All groups share one centre, and each spreads out both ways along 9 directions, with some noise.
(in the rows, 128 means zero)
Some rows, each with its group after it:
[149 116  98  96 111 134 122 156 117 153 119  86 146 101 104 124 149 134] => q_628
[125 134 107 155 168 104 135 131 102 125 135 114 129 145  93 145 128 138] => q_628
[130  78 104 134 168 134 144 147 101 112 147 147 132 135 117 127  96 144] => q_715
[120 114 115 123 138 138 109 143 119 120 125 133 141 136 142 104 130 139] => q_678
[153  86 107 142 127 160  91 129 145 151 219 188 209 193 103 184 138 193] => q_191
[111 130 122 157 170 114 134 144 146 138 157 173 147 141 123 178  95 141] => q_715
[112 157 105 100 146 162 122 145 159 163 143 131 128 106 109 120 115 118] => q_715
[126 156 138 139 108 106 144 146 135 136 138 139 137 108 129 145 106 141] => q_678
[131 117  91 135 118 147 121 136 132  94 159 154 132 122 136  96 116 141] => q_678
[120 183 159 103  78 140 119  74 175 140 112 122 103 129 143  78 126 134] => q_385
[116 126 122  98 111 193 120 108 157 114 149 122 103 133 120  95 111 126] => q_715
[135 136 122 134 139 134 113 120 112 127 160 155 139 144 121 110 149 133] => q_191
[151 159 111  94 113 121 144 118 142 146 134 136 137 113 119 121 115 145] => q_678
[ 98 124 137 156 124 135  86 122 153 154 149 118 129 151  99  97 134 153] => q_191
[112 138 102 145 134 160  91 157 125 136 173 142 177 169 118 153 139 170] => q_191
[153 177  94  85 106 137 153 131 139 130 118 112 151 123 133 175 126 138] => q_191
[135 122 120  92 146 116 138 116  97 118 114 119 115 140 126  67 108 156] => q_385
[105 189 151 130 120  86  88 176 109 154 140 124 148 110 127 106 156 133] => q_385
[139 153 132 129 140 104 143 115 121 125 128 154 131 131 137 144 127 125] => q_385
[107 114 180 138  74 177 116 165 154 124 146 124 120  92 151 167 132  88] => q_628
[147 106  76 113 129 123 144 126 146 117 131 123 141 130 114 144 102 153] => q_715
[135 145 106 108 109 131 101 133 156 127 164 146 153 134 126 128 133 146] => q_628
[134 130 136 171 145  86 157 131  84  88 133 142 116 132 132 150 122 121] => q_715
[ 96 150 132 193  78 175 109 146 141 105 178 150 137 129 132 111 116 161] => q_678
[151  75 124 153 111 118 174 134 112  90 117 128 112  98 142 153 102 115] => q_385
[135 161 149 154 130  99 148 110 104 121 127 130 122 139 125 152 138 127] => q_715
[159 128  93 118 130 102 140 149  85 133 109 111 145 103 122 107 148 135] => q_715
[132 116 107 129 120 136 132 113 141 114 122  92 126 145 111 158 127 135] => q_678
[141 173  76 114 166 117 132 116 110  91 150 139 117 134 113 119 140 111] => q_191
[170  85 125 127 123 139 142 101 128 122 172 178 149 155 127 151 121 151] => q_191
[118 149 115 110 113 136 137  76 195  82 137 163 107 153 155 121  74 145] => q_385
[116 118 144  97 125 166 138 147 119 125 137 116 117 124 129 121  97 134] => q_628
[131 143 100 110 136 169 125 107 134 132 142 130 125 139 115 101 134 133] => q_715
[146 143 116 112 115 126 127 116 139 132 144 138 144 139 124 131 129 149] => q_628
[134 106 141 139  95 127 130 149 132 117 135 145 139 108 152 130 115 138] => q_191
[152 140 151 100 163  98 159  72 114 144  95  93 110 167 103 191 149 105] => q_678
[126 113 141 148 134 120 129 136  84 122 107  83 123 143 110 155 160 119] => q_678
[137 165  98  84 176 187 162 104 142 217 104 136 140 123 102 125 117 127] => q_715
[131 116 119 144 143 123 153 122 114 115 127 118 117 135 112 147 111 132] => q_628
[125 145 100 137 146  84 122 167 105 130 133 117 142 108 110 128 135 135] => q_628
[130 103 134 146 130 133 166 131 117  92 134 142 119 132 144 165  88 132] => q_385
[ 82 145 139 158 123 132  92 150 134 135 129 108 123 129 122  95 131 141] => q_191
[140 118 131 120 100 134 156  98 144 114 111 117 107 121 133 119 107 131] => q_385
[134 105 132 148 114 153 153 124 114 123 101  93 107 111 122 141 134 104] => q_628
[167  82 146 119  83 135 135  93 161 145 145 157 137 124 130 121 120 147] => q_191
[128 128 136 119 132 121 131 127 125 125 112 124 128 131 141 135 128 126] => q_678
[139  95 133 137 123 128 154 123 119 108 136 142 126 132 134 144 100 139] => q_191
[141 153 129 106 126  81 118 155 124 146 160 147 163 128 119 153 117 157] => q_628
[143 182 177  98 104  64 160 132 126 184  71  79 132  96 127 190 145 108] => q_678
[151  80 112 147  96 173 140 141 103  98 129 132 123  98 146 103 144 109] => q_385
[116 164 134 173 112  80  88 144 149 118 169 179 171 151 146 169 143 150] => q_715
[132 117 108 132 104 127 128 138 141 114 139 120 131 112 122 130 123 131] => q_385
[120 127 131 122 151  67 137 200  85 126 138 123 142  96 119 141 100 140] => q_628
[133 127 122 172 108 127 162 128 117 122 154  96 128 134  81 175 108 158] => q_678
[130 150 138 150 134 132 147 150 113 149 147 126 154 139 110 212 131 136] => q_385

New rows. What belongs after each?
[133 133 143 112 117 122 138 139 119 146 122 106 130 117 116 135 124 135] => q_715
[139 126  82 124 139  79 121 155 137 130 144 113 148 117  92 152 123 142] => q_385
[131 153  99 101 180 176 159 129 118 181 112 145 123 103 116 104 119 108] => q_715
[145 157 117 122  97 110 153 111 133 108 111 108 112 110 131 135 129 119] => q_715
[120 165 150 154 108  61 101 150 107 101 163  96 125 136  98 155 157 127] => q_715
[ 93 122 109 153 158 202 114 116 105  91 149 132 121 186 128 103 117 154] => q_191
[134 135  95 113 109 120 114 142 146 116 141 115 138 116 115 125 127 137] => q_715
[127 113 101 109 115 126 165 128 128  86  81  86  86  91 139  92  88 119] => q_191
[140 178 139 140 121 122 152 125 121 156 101 160 145 105 161 130 139 118] => q_715
[112  30 159 130 118 206 143 167 134 101 161 100 104 118 115 194  90 101] => q_628
[110 147 143 109  96 121 112 123 176 122 163  87 114 141  90 167 108 141] => q_715
[101 160 115 150 114 163  76 138 162 116 173 151 136 135 129 120 158 111] => q_628
[123 135 145 128 131 103 139  89 152 153 115  94  96 133  86 113 114 133] => q_191
[120  67 120 149 146 119 143 143 109  90 114 107 121 144 129 158  98 140] => q_678
[148 157 122 136  94 127 134  95 133 109 115 157 126 122 161  89 143 130] => q_628
[112 113 144 148 174 146 117 149  83 134 171 126 129 160  92 147 137 130] => q_628
[106 164 120  84 155 168 139 129 181 187 143 106 116 120  81 155  93 121] => q_715
[126 147 158 147 100 146 150 108 129 125 127 129 117 133 136 138 118 134] => q_678
[149 143 132 115 123 122 155  93 127 135 116  97 117 140 105 165 133 125] => q_678
[120 167 145 130 133 111 128 168  97 141 134 136 150 120 138 149 133 135] => q_385
[151 175 125 119  94  79 133 126 174 123 151 164 139  94 141 166 133 108] => q_191
[117 163 119 102 125 134 114 144 134 137 140 123 135 121 125 107 124 139] => q_628
[182 120  85  79 125 126 161  62 150 122 126 123 108 127 101 106 123 126] => q_191
[115  96 133 129 103 186 127 131 112 126 110 108 128 135 142  83 117 156] => q_191
[121 175 139 108  88  96 128 128 169 121 112 136 124 101 157 117 109 127] => q_385
[138 123 125 117 110  95 157 127 144 105 110 127 116 106 144 135  93 132] => q_385
[133 162 121 113 150 147 147  67 154 129 145 146 127 186 112 163 105 154] => q_385
[140 134 137 114  79 167 142 126 129 122 112 124 124 103 157 108 130 123] => q_385
[115 150 113 142 155 152  83 180  81 182 181  87 175 160  53 158 175 162] => q_385
[128 115 137 113 159 170 161 119 104 147 125 132 112 130 119 115 105 128] => q_715
[129 100 135 125 117 113 158 137 151 116 126 130 130 120 134 174  73 147] => q_715
[161  61  87 113 100 125 120 128 154 111 147 145 135 104 125  85 117 142] => q_191
[127 175  80 116 154 113 126 139 117 108 134 112 127 126 110 129 134 123] => q_191
[122 171  63 128 165  95 119 128 135 143 132  96 137 143  76 131 131 152] => q_628
[141  94 121 120 119 127 174 136 119  94 115 124 118 112 145 148  82 136] => q_385
[109 154 141 156  98 125 122 144 160 123 153 132 133 122 126 176 121 126] => q_385
[163 103 174 137  97  92 133 115 124 155 144 162 132 104 132 113 142 124] => q_191
[123 112 164 148 131 185 130 107 108 123 151 136 114 157 123 138 142 117] => q_628
[162  96 128 126  82 127 138 126 143 111 141 146 144 115 146 158 131 128] => q_628
[142 134  97 113 160 110 131 131 104 112 135 158 143 137 136 118 124 138] => q_385
[124 151 113 108  93 179 162 142 119  84  92 113 123 110 182 134 102 131] => q_191
[140 115 100 107 102 127 149 135 153 112 116 119 128  99 138 129 101 135] => q_715
[111 164 140 149 108  75 118 115 187 116 144 141 117 123 126 147 108 126] => q_385
[109 150 109 152 152 157 142  81 135  99 130 134  98 161 121 110 111 134] => q_628
[144 164 126 134 161 128 121 124  73 151 174 163 142 146  99  91 156 143] => q_678
[123 163 163 143 109 135 143  97 150 151 135 112 123 147 105 176 123 136] => q_385
[100 123 161 167 116 149 108 137 106  96 122 131 117 139 162 120 150 108] => q_678
[167 143 113  84  76 114 185 113 156 142 104 100 124  85 121 145  92 145] => q_678
[131 133 121 108 118 125 122 146 115 125 137  92 116 113 102 112 134 126] => q_715
[153  98 107 144 159  91 115  83 170 139 199 165 140 174  67 164 115 155] => q_191
[133 129 128 126  97  96 147 135 151 108 112 123 112  86 144 130 105 115] => q_191
[121 150 151 135 117 106 120 148 134 145 142 135 146 128 128 154 126 137] => q_715
[140 146 142 158 104  96 167 126 126 113 139 113 116 112 110 184 113 124] => q_678
[137 136  65  81 154 125 119 116 149 109 168 148 147 164 106 106  89 183] => q_628
[137 143  95 126 148 125 119 111 139 135 154 129 143 157  94 144 136 147] => q_385
[122 147 118 138 137 111  99 162 104 141 145 127 152 126 114 118 158 134] => q_678
[115 117 135 163 108 130 122 151 143  79 165 183 137 123 168 151 104 131] => q_191
[135 114 124 137 119 126 142 114 129  85 121 119 109 131 138 151 129 109] => q_678
[ 92 168 107 164 164 106  97 138 134  96 167 146 121 147 113 130 131 121] => q_191
[152 102 143 124 128 154 156  68 124 133 136 139 113 161 117 120 118 144] => q_191
[116 168 122 151 150  87 148 138 107 143 100  92 120 115 103 141 129 125] => q_628
[126 153 115 124 105 105 103 140 153 124 152 114 143 131 109 145 137 142] => q_715
[139 167 143 127 136 116 165 146 124 197  87 166 161  88 163 148 123 125] => q_715
[122 190 114 130 142 106 100 127 133 142 148 129 132 132 103 118 159 121] => q_191
[126 149 114 105 121 125 132 123 148 120 130 130 133 133 133 126 104 149] => q_385
[121 170 149 151  74  71  96 142 153 112 154 128 151 132 134 166 147 145] => q_715
[ 98 130 162 140 130 141 126 161 122 115 150 134 115 118 135 145 105 115] => q_628
[155  68 124 118  97 143 138 122 132 135 131 129 140 122 129 112 111 157] => q_191
[147 129 123 117  86 123 145 145 155 125 136 141 159 113 150 182 109 144] => q_191
[120 126 122 113  82 154 119 131 156 134 107 103 125 107 140  89 122 139] => q_191
[116 108 155 150 151 150 138 108 121  85 177 180 114 173 138 148  89 142] => q_628
[131 125 141 124 146 168 172 119 114 146 107 162 119 112 157 115  99 117] => q_715
[125 169 154 148 107 103 117 129 137 121 151 170 141 128 150 144 134 128] => q_628
[128 126 129 143 122 137 138 125 129 131 146 114 130 139 105 164 121 140] => q_385
[143 160 113 134 101  98 101 141 137 133 148 152 160 113 136 126 162 133] => q_628
[133 157 112 135 197  59 116 134  92 135 190 171 165 185  87 154 117 180] => q_628
[132  83 120 132  67 173 125 141 173  83 145 139 123  95 162 142 116 106] => q_628
[137 132 155 122  86 150 165 112 135 121 107 120 114 111 156 139 110 125] => q_385
[142 136 120 106 130 130 143 149  98 151 108 111 132  99 123 106 136 124] => q_715
[108 146 157 148 154 150 128 105 118 111 167 164 117 172 127 132 112 137] => q_628
